There are 3 nested groupings, the coarsest first. Each group lies inside one group of the grouping before and may be the whole of it. The rows also spread widely along 12 directions, which tell nothing about the answers.
Known rows, each followed by its group in each grouping:
[ -7   4   1   5  16   2   5  14 -14  -5   4 -13   0 -16  13  10  10  12
  22  14   3  -1   7 -17   7   1  -4   4 -10  15 -11  -2 -21  -9 -15  -3
   2  10  -4  13 -18] -> Gep Z695 tevu
[-12  -2  -3  16   1   0 -10   7  -8  22  -8   1   4 -22  25   8 -14  26
 -11 -15  -6   2  18  13 -14 -16 -18   5  -4 -16  16  -8 -11 -28  -1   8
   1  -4 -14   3 -18] -> Gesa Z499 gabu
[ -5   3  -5  -5   4  -8   0   8   5  16 -19   5  20 -19  14 -20   4   5
 -13 -19  12  17   7  -1   8  -7 -20   4   1   0 -17  28 -12   0 -14 -11
  -4  -4 -11   8   2] -> Reg Z504 Ditif
[  1  14   4   3  19   8  -1  -2  -1   8  -8   1  11  -4   4  -7   4   2
  -2  -2   2  10   7  -8  -2  -4 -11   5  -2  -2 -13  -5   5  -2  -5   2
  -3  -5  -3  10  -6] -> Gep Z40 ronaf
[ -6  11   6 -24   6  -6   5  -1   9 -18  -3  -2   8  10 -17 -23  11 -23
  13  19  -2  -3   5 -17   5  18  13  -9  -5  19 -20  18   3   8  -2  -5
  -2  14   0  -1  11] -> Reg Z417 nazed
[-35  15  10   0   6   9   6 -30  -3 -15  15   5  17  11  -6   4   6 -16
  19   1  20   3 -21  25 -15   9  37  -8  15   0 -12  -2  32  -4 -10 -15
  15   5  15   7  -2] -> Gesa Z134 tezik
[ 11  -4  14 -36   3   5 -14   6  23  20 -24  -2   6  -3  -8 -36  -4 -10
 -21   6 -18  10  17 -42  15  -7 -25  28  -5   6 -16  22  -3  21   3  16
 -21  -2  -7  14  21] -> Reg Z658 geru
[  1   5  -6   4 -12  -7   4   8  -2   0   3  18  15  -1   7  -2  -6   2
  -7 -19   3  11   9  23 -24  -3   9   2  -2   5  10  12   0 -29   6   5
  -3  -9 -17 -16 -10] -> Reg Z504 tagil
[  6   8   3  25  22  -7  23  11  -8   6 -10  -7   8  -1  -3   9  21   6
  20  -2   8 -14   9 -17  -5   0   4  -7  -3  -7 -21 -19   6  -6  -8  11
   0   7  10  11  -1] -> Gep Z941 Bukog
[ 12  -1   9  -3  16   2   9   3 -11   0 -14 -11   1   7  -4   5   8  16
  21  18  -6  -5  10 -23   0   7  -2   9 -11   2  -9  -9  -2  11  -9  13
  -6   8   8  25  -1] -> Reg Z417 vuvu
[ -2   7   2  -4  -5  -3 -12  23   8 -27   3 -16  -8  -7  -5   0  -5  -9
   0  19 -10 -17  19 -14  -3   8  -7 -25 -34  14  13  -2 -13 -24  13   9
  -9  12  -6 -18 -16] -> Gep Z40 gil
[-18  -4   2 -11 -18   6  -7   2  -2  -9  11  -8  24 -10   1   8 -11  -3
   1 -12  11  20 -15   7  21 -26   7   7   4   9   5   7   6 -10 -12  -7
   4 -14  15   7   3] -> Gep Z40 gomiz
[ 11 -11  -7 -24  -5 -11   4   4 -14  -8   0  11  16   3   4  -2 -10   0
  22   3  -5  16 -13  -4   6  -3   7  26  -4  29 -11  31 -30  -4  -7   2
  -9  -9 -15   8  12] -> Gesa Z134 tezik
[  6   6  -5 -16  -6   2  -7  18   2 -14   7  -7   1  -9   9  -6  -5  -4
  -2   5   0  20  17 -12  -1   1 -10  11 -22  29  11   5 -24 -21   1   7
 -20  -4 -21  -8 -23] -> Gep Z40 gil
[ 11  10  -5 -11  11  17   6   7 -33  -3  -7  -6  16   6   9  21 -15  34
  27  23 -13  17  11   8  -2   4   1   9  -2   1   8 -14 -12   3  -5  -1
  11 -18  -1  27   2] -> Reg Z658 geru
[ 13 -11  -6  12   0 -17  21  18 -32 -35   2  -8  12  11  -8  36  -2  19
  51  12   3 -15 -14   5   4   3  19 -23 -21  16  -1  -6 -15 -17  -9   4
   6   0  12   6   2] -> Gep Z40 gomiz
[ 10  -2   5 -12 -25   9  20  11 -11   5  -5  -3  12  12 -18   4  -5   3
   4   5  -7  20  32  -8 -13 -10  23  34   0   6  18 -23  13  -6  10  30
 -15  -2   0   6   4] -> Reg Z504 Ditif
[ -2   9 -17 -13 -14 -14 -17  21  11 -22  -3  -1  15 -11  13  -9  -8  -3
  -7 -16  24  18  -4  17   6  10 -16 -19 -20  22   2  27 -19 -13 -10 -19
  -9 -15  -9 -10 -17] -> Reg Z504 tagil
[-28  11  -7 -18 -24   6  15   1   5  15  -4   9  29 -20   3 -30  -5   0
 -24  -9   6  32  39  20 -12  -9  13  14   8   1  10  11   3 -22   5  -5
  -1   6 -28  -8  -3] -> Reg Z504 Ditif
[ -1  11 -14   2   4  -1  15  23 -25  10  10   6  20 -19  22  10  -9   8
  15  12 -33   2  24   2   3 -16   5   9  12   6   3  18 -32 -31  10  -3
  26   7 -25 -12  11] -> Reg Z417 nazed
[ -2  -2   7 -28  -6  -3  -3  -5  10 -10   1   8   8   8 -14 -28   4 -19
   0  -1   9  20  -5 -15   1   2   9  20  -4  26 -17  20   3   5  -6   6
 -19  -7  -9   2   4] -> Gep Z695 tevu
[  0  -5  -1 -15   5  -7  20   6  -9  20 -27  13  20 -12   0 -27   1  18
  -3   2 -10  11  28  -3  -2  -2  -5  14  -2  -1 -11  22 -19  -2  -4   4
  -7   9 -26  11  14] -> Reg Z504 Ditif
[-15  10   4 -15  16  15   4 -16 -11  -1   8  -1  10  -7  13 -12   6   9
   9   6   9  31   2   3  -1   2   1  19   0  19  -4   6  -7  -5 -21 -14
  -6  -1 -15  18 -23] -> Gep Z40 gomiz
[-26   4  11  26   9  -2 -15   3  11  -8  13 -12  -9 -16  15  11  12  -4
   1 -10  15 -23  -7  -4  -7  -2  -4 -21 -12  -1  -5  -2   7 -23 -11  -3
   5  13   8  -6 -29] -> Gep Z695 tevu
[-20 -11  12   3  -3   1   3 -14 -10  -4  -2   9  -3  -3  -1  -4  -7  25
   4  10 -16 -21  13  25 -33  11  12 -13 -17  -7  20  11  -4 -28   3   7
   2  17 -18  -1 -13] -> Reg Z504 Ditif
[-12  -2   8  -6   5  -3  -2  -1   7  -1  -6  -6  -1  -8   0 -14   5   4
   0  11  -4 -11  15 -12  -4   8  -3  -7 -16   5  -3  11  -5  -8  -4   3
  -4  19  -8   5 -10] -> Reg Z417 vuvu
[-38  -1   8 -13 -25  10   2  -9   6   2  19  -6  20 -12  -3   0  -7 -20
  -1  -1   4   8   2   5   5 -20  31  19  15   6   6   4  16 -16   1   0
   8  12   6  -1   8] -> Gesa Z134 tezik
[ -9  -7  12  -8   6   2  -6 -13   2   5  -3   6  11   0   0 -11   1   0
   3  -3  -5   0 -11  -4   2  -7   2  10   6   0 -13  22   7   3 -11   1
   3   0   3  13   9] -> Reg Z417 vuvu

New rows. What belongs after each?
[-20  -8   8   1   3  -9   8  -7 -10 -15  -6   4   7  -2  -6  -2   2  13
  18   9  -1 -21  -4  19 -10  14  14 -26 -13   0  -4  21  -5 -13  -9  -8
   8  17  -5   4   1] -> Reg Z504 Ditif
[ 17   5  -3  -9 -15   9 -35  17  -2 -12   5  -8  14  11  -4  30 -34  -9
   2  -7 -23  -1 -23   1  21 -27 -10  -1   7  -8  13   3  10   3  13   8
  15 -38  36   0  27] -> Reg Z417 nazed
[  8   4   3  -5  -3   0  -2   4  -3 -14  -1  -9  -5  10  -1   7  -2  10
  10  12  -5  -4  19  -5 -18  15   1  -2 -21   8  15 -13  -1 -13   3  16
 -12   3  -4   2 -18] -> Reg Z417 nazed
[ -5   1   8 -44 -18   3  15 -16   8  -2   5  14  15  15 -21 -38   5 -21
  -1  10  -6  31  20 -10 -12   7  30  38   7  29  -3  19   9  -1   5  13
 -20   7 -23  -2   9] -> Reg Z417 nazed
[  1  12   2  -1   4   0  12  -1 -11 -19  -8  -7  12  17 -15  10   1  11
  24  16   1  -6  10   8 -11  17  17 -20  -8  -5   2 -19  15   1   1   5
   5   2  15  11   4] -> Reg Z417 nazed
[-13   2   4   4   1   5   6 -15  -2  20  10  18  11  -5  15  -4   0  -6
  -6 -15  -3  15   2   6 -24 -14  12  33  16   2  -3  11   5 -20   0   8
  -1   0 -17  -2  -7] -> Gesa Z134 tezik
[ -3 -13   1 -16 -23   1 -10  -5   1  -9  -4  -2  11   3   1   2  -8  14
  -1 -23  26  28 -12  15  -1  -2  -2  16 -11  12  12  10   2  -1 -21   3
 -21 -21   5  18 -16] -> Reg Z504 Ditif
[  3   1  14 -17 -23  16  -3   6  -2 -20   6 -20   0  22 -29  19  -9 -12
  15  15  -5   1   4 -12   0  -2  23  13  -8   7  19 -27  26   6   7  22
 -10  -4  30   9   3] -> Reg Z504 Ditif
[-14  15  -5   7  11  -3   8   7 -13 -24  30  -4  -7  -4  18  16   9 -13
  34  23  -1  -8   3   2 -17  18  20  -4 -12  31   0   5 -23 -32  -1 -10
   7  22 -20 -13 -31] -> Gesa Z134 tezik
[-32  -9   3  10  -7  -2  11 -18 -17 -13  36  14   2  -9  25  11  10   7
  21 -14  14   7 -13  36 -30   6  30   7   0  25  11  29 -12 -46 -22 -14
   4  13 -27  -9 -42] -> Reg Z504 Ditif
[-21  15  -6   4  -6  10 -12  11  -3   0   6 -13  13 -18  16  16 -16   2
  -3   3  -4   1   9  10   2 -12  -2  -3   0  -6  13  -8  -3 -18   6  -6
  13  -3   5   0  -6] -> Gesa Z134 tezik
[-28  11   2 -16 -13  15   4  11  -9   0   4  -8  28 -15  -8   3 -17  -3
   2  18 -20  -3  14  11  15 -19  22  -6  12  -8   9   5   6 -10  12  -9
  26   7  10  -2  26] -> Reg Z504 tagil
[ 10  -1  -1  -3   2  -3   0  13 -16  -8  -9 -10   6  10  -3  19  -7  11
  24   2   5   8  -1  -7   4  -1  -1   9 -10   5   2 -20  -2   4  -9  12
  -8 -12  13  18  -2] -> Gesa Z499 gabu
[  1   4 -13  -9 -12 -11   8  19   7  -5  -3  -7  24 -12   3 -11   8 -11
   1 -21  30  30   2 -10  19 -10  -3  14  -3  24 -15   8  -8  -6 -16  -5
 -15 -12  -2   4  -5] -> Gep Z941 Bukog
[ -7  14   9  16  14  13   3  -6 -17 -21  16  -6  11  13  -5  32   4  -4
  30   3   8  -3 -20   9  -5  -3  21 -13   6  -2  -4 -19  21  -7  -9  -2
  14  -8  28   8  -5] -> Gep Z40 gil
[ -8  -2  -1  -9  -4  -5   4   5  -1   3  -8   1  21  -7  -1  -9  -3   2
   3   0  -3   4   4  -2  12  -9   4   0   3   2 -11  20  -4  -3  -4  -3
   8   2   0   7  16] -> Reg Z417 vuvu
[-16   1   7  -6  -7   6  -9  10   7  -6   5 -16   2 -17   0  -4  -5  -5
  -4  13 -10 -10  15 -14   8 -10  -4  -4 -17   8   8   0  -6 -19   5   6
  -3  13  -4  -5  -9] -> Gep Z40 ronaf
[  5  23   0   3   0  16 -18  11   5   2  13  -2   0   2  14  10  -4 -12
 -11 -13   2  20   3   1 -14  -6  -9  17   2   7  11  -8  12 -11   3   4
  -5 -18   4  -6 -24] -> Reg Z504 tagil
[  7 -18  -4  -4 -14 -19  25  11 -13  13 -10  20  28  -5   0  -5   1   5
   9 -24   2  15  -1   2   4 -20  11  23  11   8 -16  33 -13 -12 -10   8
  -3  -4 -13   2  22] -> Reg Z504 Ditif
[-25   5  13  -5 -13   6   8  -3  12  10   0   0  21  -3 -18 -12  -2 -19
  -9   4 -12 -10  15  -6   3 -20  24  -2  17 -16  -5   3  31  -6  13   8
  17  14  13  -5  27] -> Reg Z417 vuvu
[ -3 -21  24  22  22 -22  12 -22   5  25 -18  25   0   6  -2 -14  20   1
   5 -30   4 -22 -17  -9 -21  -7   3   9   7 -16 -32  18  17  -4 -15  20
 -11  14  -2   9   7] -> Gesa Z499 gabu
[-38   6  14  -7 -12  15   4 -32   6  -3  12   0  10   0  -3 -10   4   3
  -5  -1  11   8  14  25 -27   7  27   0   3  -4  17  -7  31 -19  -6  -1
   1  12  -3   4 -20] -> Reg Z417 nazed
[-10  -3   6  -7  -9   6   1   2  -8 -17  12  -5  10  -2  -4   9  -5   0
  13   5   0   6  -2   2   1  -7  13   2  -8  13   8   2  -2 -17  -3   6
  -2  -1   2   0  -5] -> Gep Z40 gil
[ 11   6  -2  14  11   3   0   0 -20  -1  -1   2  10   7  12  28  -5  22
  19  -7  -4   3  -5  13 -11  -1  -1  -1   2  -6   4  -8   1 -10  -7   5
   9 -16   8  13  -6] -> Reg Z417 nazed
[ -8  22  -5   8  15   2  17  -5 -19 -17  -6  11  23  14 -11   5   2   8
  21   8  11   7   0  26 -19  15  20 -26   4  -7 -12 -16  17  -3  -1  -9
  19 -11   4   5   4] -> Gep Z695 tevu
[ -6  -2   4 -27 -15  -6  10   3   3 -20 -15  -4  19  10 -33 -19  -1  -5
   9  14   9   7  10  -8   6   6  19  -5 -12  10  -9  -3  10  10   2   8
 -11   0   6   8  20] -> Gep Z695 tevu
[ 21  -6   0  -1   7 -20  15   0  -3  -9  -4  23   8  19  -3 -13  17  -6
  17 -21  22  20 -15  -8 -17  10   6  17  -4  29 -29  17  -4  -2 -18  11
 -23 -14 -15   2  -8] -> Gep Z695 tevu
[  9  -8  -2   6   0 -19  21  -5 -14   1   0  31  18  11   0  -3   1   5
  15 -12 -13  -4  -2  16 -25  -1  20   1   7   4  -9  29  -5 -25   3  11
   7   1 -21 -11  13] -> Reg Z417 nazed
[  0  -6  -4   4  -3   2   4   9 -22   7  -5   5  12 -10  12  12 -14  28
   6  -2 -15   3  11  15 -10 -10  -2   7  -4  -5  13   8 -17 -20  -1   6
   6  -5 -12   6  -3] -> Reg Z504 Ditif
[  5  13   1  -9   3  -4  17   7   3   3  -1   9  10   3   1 -17  16 -13
   2  -4  10  20  17  -9 -14   8  10  19   0  20 -12   7   1  -6  -5   4
 -15   5 -17  -4 -12] -> Reg Z504 tagil
[ 12  11 -11  -2  -1  -4  -2  18  -9 -22   6 -10  12   8   6  18   0  -3
  24  -2  18  18  -8  -3   9   4   0  -1  -6  21  -5  -2  -6  -1 -13  -7
   2 -16  12   8 -11] -> Reg Z417 vuvu
[ 12 -11  10 -21  -1 -11  11   5   5  -1 -12   8   6   8 -12 -20   4  -6
   9  10 -13  -5   8 -25  -2   3   7  13  -7  16 -15  23  -7   1   3  16
 -12  10 -13   2  18] -> Reg Z658 geru
[ -5   3  -2  -3 -16  -8  12  12  21  27  -5  -1  17 -20  16 -21  14 -17
 -23 -31  28  33  27 -25  -1 -18  -4  44   5  14 -10   2   0 -11  -8  15
 -27   5 -16  -1 -14] -> Gesa Z134 tezik
[-10  -5   9  -3   3   6  14  -4 -12   5   4  -3  17  -7   0   3   4   5
  12  -1  -1  11   1  -8   9 -19  12  19   6   6  -7   1   3  -7 -12   4
   0   4   3  15   4] -> Gep Z40 gomiz
[  6 -18   2  11  -8  -7   2  -4  -4  28 -17  12  16  -7  14   7 -10  24
 -11 -32   4   9   2   4 -15 -21  -8  29   1 -13   4   1   0 -14  -5  25
 -15 -14  -5  15   1] -> Gesa Z134 tezik
[-27  17   6 -10   1  15  -6 -17   8  -3  18   2   5   0   5  -8   1 -22
  -1   3   6  13  -2   6 -14   4  16  14   9  12  -3   3  14 -10  -1  -8
   1   4  -4  -2 -14] -> Gesa Z134 tezik
[  2 -13   6  -7 -18   1  -1  13   3  21  -5   2   5 -15   6  -7  -9   4
 -17 -13 -17   7  22 -13  -3 -24  -6  32  -2   1  12  13  -8 -18   6  24
 -14   3 -13  -2   1] -> Reg Z504 Ditif
[  1   9  -5   1  -2 -10  17  14   2  -5 -24  -6  14  -2  -8 -12   7  16
  -2  -1  22  11  30  -4 -11  11  -1 -11 -19  -1  -4 -22   4  -4  -2  10
 -14  -1  -7   7  -9] -> Gep Z695 tevu
[ 10   1  11 -22   0  -4 -10 -13  16 -11  -3   9   2  24 -16 -18   5 -19
   2  -6   5   9 -11 -13  -8  13   3  11  -3  16 -13  16  17  10  -5  11
 -20  -8   5   4   3] -> Reg Z417 nazed
[-21 -14   7 -35  -6   2 -24 -11   7   1 -11  -4  20 -15   0 -18 -17   7
  -6   2 -10   2 -16   0  31 -13 -11   1   0   2  -6  43 -10  11 -13 -11
   4  -4   8  19  26] -> Reg Z417 nazed
[-15 -13  20 -13   2   1   9 -14   4  -9  -6 -11  -1   3 -27 -15   9   0
  13  21  -7 -22   4 -16  -2   6  19  -1 -16   5  -7   0  10  -1  -4  15
 -12  21   6  14   9] -> Gep Z941 Bukog
[ 13  11  -4 -10  15   8 -11   9 -11   1  -9   4   9   2  11   4 -15  14
   8  12 -20   6   4   1  -3   2 -15   0  -3   1   0   9 -15  -1   4  -2
   8 -16  -8   8   5] -> Reg Z658 geru
[ -6  -6   0 -23 -21   0   4  -6  -9 -16   8   3  12   7  -7  -1 -11   8
  12  10  -8   9   9  14 -13   5  22   8  -8  17  19  10  -5 -19   2   8
  -3  -1 -12   0  -2] -> Reg Z417 nazed
[-33  32  11   8   9  30  -2  -3   8   3  36 -18  -7 -13   7   0  12 -30
  -2  17  -8  -1  22 -12 -12  -7  17  12   8   8   8 -23  20 -26   8  -2
  10  17  -1 -10 -30] -> Gep Z941 Bukog
[-19  -8  14  -2   2  11   2 -25  -5   4   9   4   4   0  -3  -3   2  11
   6  -4  -2   0  -8  12 -16  -5  15  14   0   1   4   2  12 -15 -10   8
  -4  -1  -2  14 -10] -> Gep Z941 Bukog
